The rows of a group lie close to one hidden flat surface of 10 dimensions, which may be shifted away from zero. Surfaces can cross.
In the rows, zero is written as 128.
Known rows, each followed by its group:
[151 181 155 119 168  76 120 115 139 111  89 103 140  98 119 108 140 134
 134 168 119] : Q
[ 50 141  74 126 115 147 114 176 152  63 105 147  67 114 126 148 186  96
  59 158 132] : H
[138 145 140 127  81 153 156 135 113 139 143 142  76 106  91  91 207 130
 113 145 174] : R
[ 80 123 134 113 113 121 155 120 145 151 122 130 119 181 161 110 134 104
 164 114  94] : T
[110 160 127 118 119 125 151 142  97 110 141 109  69  84 109 122 184 113
 114 162 102] : R
[107 118 102 133  82 165 166 134 169 136 147 125  93 141 118  81 160 120
  72 190 159] : R
[ 80 108 130 112 113 144 140 154 133 108 122 142 126 137 195 129 146 113
 145 122 122] : H
[134 121 141 111 137 126 140 142 114  97 140 177 110 146 128 155  93 145
  42 118 107] : Q
[104 169  83 188 165 126  97  94 150  83 126 131 122  96  66 106 138 144
  92 180 121] : T
[147 121 106  92  96 134  97 136 174 106 128  33  93  93 139  93 201  81
 130 155  88] : Q
[115 142 148 102 127  95 131 120 126 152 135 107 113 135 153 102 126 135
 127 141  86] : R
[140 111 137 156 114 127  91 163 144 101 108 133 135 146  94 178 130 119
 135  94 166] : H
[150 102 118 163  95 152  82 103 143 100 154 122 162 124  82 134 124 141
 144 117  92] : R
[127 123 157 112 133 128 157 160 129 115  95 181 151 145 173 144  90 124
 110 123 179] : Q
[127 103 135 120  83 178  99 139 149 106 124 187 170  99 167 105 142 154
 134 142 168] : H
[100 178 123 156 171 118 163 150  86  87 113 132 104  85 110 138 161 121
 138 167 150] : R
[195  96 127 132 141 130  85 145 115 130 144  71 131 112 114 175 137 112
 142 102 158] : Q
[107 108  98 152 168 156 113  99 153 167 117 191 142 171 104 136 121 135
 181  72 164] : Q
[139 128 116 135 118 148  92 111 131  95 164 140 103 103 115  99 180 134
 125 122  96] : T
[122 112 115 149 198 122 110 100  99 175 151 154 110 140  90 178  90 159
 120  99  83] : Q
[161 143 109 174 131 145  58 121 133  50 153 118 108  70  84 114 196 138
 108 135 151] : T
[105 139 126 148 149 107 104 130 141 129 122 159 114 146 107 141 113 150
  60 131 133] : H
[106 114 115 161 130 140 128 145 126  64 140 155 108 164 136 151 147 101
 105  80 137] : H
[111  99  86 117 128 154 101 155 132  88 133  57 126  81 126 162 155 106
 121 178  79] : R
[105 193 122 169 160 115 136 124  99  61 137 174  99  97  84 123 170 139
 110 139 116] : T
[106  77  57 134 130 175 115 115 232 168 110  87  97 179 120  97 171  78
 139 131 182] : R
[129 123 121 153 146 134 128 143 140 106  90 105 185 108 124 157 123 110
 188 148 170] : Q
[134 133 149  98 109 106 111 145 143 109 101 109 137 124 160 123 140 106
 150 125 122] : R
[133  80  90 149 147 175 103 104 147 154 142 129 151 135  99 146 122 140
 164 109 129] : Q
[167 119 159 130  96 121 118 147 132 103 127 136 137 147 138 122 134 124
 102 108 163] : T
[168 135 140 131 192 105 104 101 165 175  84 136 143 159 128 121 118 126
 178  91 196] : Q
[108  92  89 131  93 190  94  92 177 145 145 115 170  84  91  97 156 152
 181 195  80] : H
[119 131 124 165 150 127 140 105 154  92 138 198 135 167 130 111  97 143
  77 115 127] : H
[108 136 110 162 173 131 103 116 129 153 122 126 107 144 113 117 162 131
 189  93 163] : T
[ 87 142 106 193 167 107 105 120 126  98 131 135 155 130  99 150  97 154
 116 161 103] : T
[135 142 116 103 152 114  69  99 142 166 144 110  61 117 117 100 200 121
 145  95  57] : Q
[169  88  73 145  82 194 119 108 131 160 161  67 122  92  38 134 183 107
 177 140 143] : T
[133  97 117 145 106 137 105 104 164 146 150 121 133 150 119 106 110 135
 112 130  98] : T
[ 76 157 110 126 220 119  92  71  90 192 186 177  70  89 135  84 163 204
 129 139  29] : T
[114 152 146 137 158  83 127 130 135 110 111 160 122 181 143 135  87 127
  92  99 106] : Q
[ 73 135  89 169 128 127  78 135 160  65 124  83 140 106 149 103 179 116
 170 171  98] : T
[126 105 151  91 118 167  88 190  83 145 136 182 111  72 158 173 165 167
 131 104 172] : H
[149 110 115 143 128 157 112 107 177 118 139 164 126 151 146  75 149 136
 109 107 179] : H
[ 66 132 123 117 172 124 118 204  97 126  91 172  51 147 142 202 173  96
 122  61 171] : H
[ 84 131  79 177  50 161 176 115 187  68 154 142  75 182  53  82 165  89
  22 170 114] : R
[146  86 120 175 169 147 100 109  96 124 181 173 118 158  79 176 106 162
 114  58  99] : H
[112 144 130 107 113 139 133 164 106 108 124 137  85  94 117 152 158 130
  74 146 123] : R
[124 127 123 172 156 104 153 110 129 116 140  87 156 144 148 115  86 136
 119 167 119] : R

New rows, each followed by its group:
[ 79 129 138  73 111 134  93 136 134 169 130 166  78 136 192  92 178 124
 158  79 102] : Q
[120 184 144 136 181 111  92 102 133 144  90 186 126 107  96 112 172 151
 205 101 145] : Q
[119  75  99 140  84 159 105  93 189 106 174 107 109 172 128  85 160 111
 120 110  50] : T
[169  97 169 153 106 113 105 143 117 111 145 147 133 174 129 156  92 139
  90  62 133] : T
[ 87 149 153 139 145  91 127 155 109 119 117 141 140 136 168 142 101 149
 139 140 110] : T
[137 148 134 129 112 152 154 137 106 106 138 150 100 113  86 133 185 109
 166 111 126] : T
[196 146 164  56 101 133 191 109 128 196 137 155  71 130 112  77 148 132
  46 132 170] : T
[ 70 164 159 104 145  93  93 120 114 150 118 196 114 134 164 117 122 159
 149  97  72] : Q
[145 129 126 120 142 157  62  92 128 144 151 167 122  86  89 116 174 162
 157 104 110] : Q
[167 119 146 143  66 138 117 124 105  92 179  81 136  89 113 105 140 140
 113 164  84] : R
[ 94 130 144 118 133  87 152 139 146 131 114  88 109 163 157 126 117 108
 117 144  82] : H
[100 123  79 131  98 190 146 138 129  61 128 140 132  78  91 137 181 111
 133 174  97] : Q
[129 108 126 111 111 157 107 160 133 121 128 156 155  82 133 142 126 160
 110 173 142] : R
[124 144 157  83  78 116 169 170 105 121 119  81 108 100 165 115 156  98
 115 170 121] : T
[114 104 126 122 107 146 141 103 140 145 164 160 117 171 121 107 138 135
 135  99  57] : T
[160 129 149 144 158 110 124 162 103 119 124 116 115 116 134 157 135 128
 121 106 205] : R
[ 63  65  75 124 146 137 162 114 164 183 138  91 148 191 168 140  60 114
 129 148  70] : Q
[117 142 124 117 122 115  98 155 104  86 135  86 107 108 131 145 162 111
 132 119  76] : Q
[165 133 136 154 118 152 131 124  97 132 148 128 122  79  91 110 178 142
 163 132 171] : R
[149 164 174 116  68 137 179 139 119  85 106 210 175 119 101 130  85 146
  83 171 143] : T
[131 114 128  67 105 107 108 162 155 149 115  86  57 156 159 132 157  81
  73 104 127] : R
[ 87  85 110 136  94 117 124 103 214 136 131 106 141 223 182  76  95 100
 124 125  87] : T
[114 111 111 108 121 148 126 120 157 172 136 163  84 149 108 119 147 122
  71 122 125] : R
[105  62  68 118 153 173 127 111 148 202 157 127  95 165 137 132 136 118
 150  87 120] : Q
[131 147 104 126 161 134 159 131 132 120  98  89 121  91 116 126 169  99
 163 171 143] : Q
[133  95 126 107  84 142 136 135 128 145 149  67  93 154 147 123 167  88
 155 104 103] : T
[ 99 108  99 152 125 135 103 109 140 129 150  99 112 144 128 113 153 121
 160 123  79] : T
[144 118 110 135 116 150  68 118 135 135 151  80 127  59 130 102 165 150
 127 182 132] : T
[ 56 146 128 151 134  79 174 182  92 131  86  39 124 152 161 184 122  73
 206 137 129] : T
[ 98  81 108 152 143 138 120 113 145 142 130 133 190 150 127 168  42 151
 129 155  71] : Q
[135 123 140  74 132 133 162 141 133 137 120 122 145  82 167 118 110 144
  89 213 104] : Q
[165 138 135  77 139 151  92 125  92 148 149 134 100  35 117 125 198 165
 142 148 101] : Q
[ 58 202 141 141 181  51  96 117  95 114 119 129  71 140 127 138 147 127
 143  94  24] : Q
[165  95 115 135 117 125  68 120 168 116 134  92 116 168 115 127 150  97
 140  74 138] : Q
[146 173 155 117 153 121 177 165 102  61  80 172 128 108 133 147 146 111
 113 137 201] : Q
[100 142 151  99 108 123 105 131 148 114 126 188 132 130 156 102 138 148
 115 128  90] : Q
[ 90 132 112 160 164  95 101 140 106 150 139  68 126 100 125 163  96 156
 115 180  94] : T
[ 63 115 111 139 123 138  80 170 155 132  76 171 142 132  94 188 128 125
 137 127 142] : H
[139 118 140 148 123 137 123 139  71 155 148 127 149  99  77 189 106 160
 148 125 129] : T
[139 141 135 145 134 110 166 121 125 139 143  49 128 117 172  74 146 121
 153 174 156] : R
[171 136 153 137 161 113 131 141  99 163 136 135  90 127 119 130 149 137
 133  82 199] : R
[120 149 144 126  98 137 166 130 127 101 118 164 133 123 106 116 160 108
 141 139 124] : T
[126 106 118 131 113 153 130 146 156 114 119 138 134 120 137 115 141 125
 111 163 188] : R
[141 163 153 123 173 113 137 122 147 127  78 206 102 167 129 112 145 125
 121  81 200] : Q
[131  97 135 116 106 146 136 118  96 167 171 114 123 123 107 149 116 146
 127 126  74] : T
[139  85 145 133 104 149  62 124 130 166 159 155 169 113 151 120  93 185
 140 130 114] : T
[ 87 121 113 137 129 146 103  91 158 121 132 193 157 143 111 123 103 157
 123 129  59] : Q
[103 130 114 154 163 120 135  96  98 165 160 159 114 139  82 151 101 155
 107 124  72] : T
[146 140 184 112 115 158 143 126  78 121 151 236 133 103  95 136 149 173
 137  99 107] : T
[ 92 100 122 144 117 136 111 115 197 141 112 144 159 189 126 130 106 125
 139 119 116] : H
[152  87 133  89  67 154  77 174 127 113 143  63 106  98 172 127 187  99
 159 106 143] : Q
[124 109 122 123 104 171  86 120 147 147 140 119 149  92 148  93 175 141
 206 135 133] : T
[152 126 164 115 121 130 136 121 141 163 119 184 142 166 131 108 117 142
 136  92 189] : T
[163  94 156 120  74 140 104 155  78 127 171 105 149  98 127 175 101 158
 105 126  95] : T
[100 109  70 176 141 151 173  92 131 180 132 110 132 166  41 165 111 105
 177 117 110] : T
[105 157 133 132 123 126 166 118 136 114 106 168 114 147 120  98 151 114
 149 125 125] : T
[126 121 134 152 137 110 144 127 140 117 140  91 155 137 161 112  85 140
 109 163 115] : R
[ 87 176 132 116 161  91 121 112 127 110 136 185  46 154 121 107 170 124
  77  86  50] : Q
[ 98  91 126 118  91 154 117  96 164 159 161 143 149 154 152  96 112 153
 152 138  50] : T
[ 72  96  84  99 106 144  96 145 223 113  61 152 124 178 141 139 126  90
  88 136 118] : R
